There are 3 ways to turn a row about zero (a turn may also mirror it). The second row of each pair is the first, turned, with some noise. The first 27 pairs use one turn. New pairs use 2 turns, one after the other, and a turn may come again.
In the rows, zero is written as 128.
Known pairs, each followed by its turns in order:
[ 93 161 143  63 103 171 122  92]
[ 44 101 137 145 142 162 126 159] => Dedum

[108 153 107 102 177 135 152  80]
[123 120 159 177  93 160 151  90] => Revo

[183 113 114  90  79 107 135 170]
[149  94  90 128 167 133  61 113] => Dedum

[180 159  98 117 142 114 115  94]
[144 141 182 114 152 120 119  80] => fozal

[156 133 163 111 154  84 121 170]
[167 153 105 126 104 170  85 126] => Dedum

[ 90 104 118  51 132 134  62  87]
[114 100 197 101 131 126 203 183] => fozal

[ 92  84 120 136 105  97 105 155]
[ 89 114 113 100 118 153 113 178] => fozal

[ 80 139 123 135 151 123  84 130]
[118 132 143 124 112 163 174 101] => Dedum

[114 146 168 168  63 102  93 127]
[ 96 157 115 130  77 196 139 109] => fozal

[153 131 159 196 136 154 126 132]
[139  79  81  91 122 148 116 127] => Revo

[133 178 123 147 116  77 163 121]
[128 100 132 150 136 168  93  71] => fozal

[108 142 174 120 139 129  88 139]
[104 148 140  96 128 161  93 137] => Revo

[179  99 143 126 106 139 101 152]
[110 163 117  75 102 103 130 117] => fozal

[126  66 134 151 149 161  89 127]
[158 111 150  64  96 106 115 107] => Revo

[ 90 142 119 137 111  75 119 161]
[127 192  89 141 136 126 107 133] => Revo

[145 119 119 171 121 117 125 152]
[155 120  89 116 127 113 116 138] => Revo

[130 135 144 137  99 108 112 137]
[129 117 141 104 122 138 105 111] => Dedum

[129 135 147 149 139 149 147 149]
[130 157 123  99 135 120 128 154] => Dedum

[ 99 116 160 105 106 110  91  75]
[118 171 163  94 102 159 159 159] => Revo

[126  70 104 145 118 173 185  73]
[129 132 159 180  90  63  88 156] => fozal

[110 149 157 101 145  55 125 140]
[154  71 113  94 133 185 135 115] => fozal

[140 136 112 136  96 108 127 187]
[154  99  83  86 142 139 107 112] => Dedum

[130 148  89 119 124 130 152 191]
[109 129 101 168 159  87  95 106] => Revo

[ 64 126 112 188 156 147 129 126]
[135 139 153  96 117 112 211 131] => Dedum

[ 94 133  75 110 154 156 113 144]
[115 119 135 142 191 112 144 169] => fozal

[159 105 131  75 160 111 118 138]
[145 143 108 182 137 166  98 129] => Dedum

[ 92 109 116 140  99 117 123 137]
[124 166 113 106 128 104 142 120] => Revo

New pairs. What belongs after each?
[140 129 159 149 130 150 133 106]
[113 145 133 137 118 136 115  86] => fozal fozal

[147  97 149 106 164 131 146 126]
[167 147 133 108  95 110 137 123] => Revo fozal

[118 135 110 153 150 110 137 157]
[133 112 128 166 144 103 145 143] => Dedum Revo

[ 53 134 108 110 126 105 141 152]
[138  96 151 109 171  78 153 100] => Dedum Revo

[123 169 195 141 101 130 101 141]
[ 84  97 111 133 141  71 138 164] => fozal Dedum

[123 129 179 128 111 134 163 150]
[ 78 129 163 140 128 118  94 131] => fozal fozal

[ 79 126 142 149 149 105 150 119]
[111 175 109 116 130 103 102 145] => fozal fozal

[ 92 154 147 134 105  89 120 144]
[121 135 124 151 183 138 145 111] => Revo fozal

[140  85 113 156 100 153 114 106]
[190 112 137 115 109 152 118 132] => Dedum fozal

[131 171 130  83 126  98 184 126]
[117 147 102  99 136  48 104 135] => Dedum Revo

[ 93 147 143 144 150 112 127 142]
[100 117 117 139 123  97 144 101] => Dedum fozal

[118 145 125 134 156  83 147  46]
[156 193 114 106  65 110 136 119] => fozal fozal

[129  94 120 166 121 144  72 109]
[ 70 135 108 134 163 141  96 134] => fozal Revo

[135 124 121 154 174 107 116 132]
[108 118 114 118 115  87 105 126] => Dedum Dedum

[149 177  79 101 112 117 106 146]
[132 140 163 127 103 176 141  81] => fozal Revo

[ 97  99 207 198 130 105 133 164]
[133 127 188 115 196  62 168 114] => Revo fozal

[173 100 164 111 134 113 128 154]
[110  87 116 168 136 143  93 116] => fozal Dedum

[132 181 121  76 120 156 111 132]
[146 129 172  77 119 158 165 131] => Revo Dedum

[107 108 123 132 178 142 179  98]
[144 122  73 142 186 128 105 125] => Dedum Revo

[ 75 163 103 164  91 192 116 133]
[145  27 127 148 132 105 135 155] => Dedum fozal

[114 125  60 106 146 155 109 108]
[163 118  90 141 113 137 167  76] => Dedum Revo

[121 187  84 115 154 137 102 171]
[ 89 110 161 186 168  93 110 140] => Dedum fozal

[125 172 141 145 208  94 126 166]
[ 99  90 121  88  53 113 120 156] => Revo Revo

[ 81 126 101 132 117 127  59 131]
[ 80 101 133 132 136 176 168  97] => Revo fozal

[ 87 140 141 124 136 143 154 152]
[111 103  95 123 145  92 137 131] => Dedum fozal

[128 116 125  94 175  90 118  92]
[157 101 170 103 167 135 109 145] => fozal Revo

[178 126 141 125 119 167 139 106]
[167 129 147  96 157 113 127 104] => Revo Revo

[130 103  93 100 165 166 134 116]
[134 125 190 131 105 116  93 130] => Revo Dedum

[155 132 109 140  93 133 166 173]
[113 119 178 138 152 169 129 162] => fozal fozal

[163 131 140 117 147  94 127 116]
[106 139 141 160 140 132  91 127] => fozal Dedum

[ 75 141 141 134 166 121 131 108]
[158 164 113 116 163  95 124 130] => fozal Dedum

[ 99 151 138  92 152 141 177 117]
[126 101 120 107 105 172 163  91] => Revo Revo

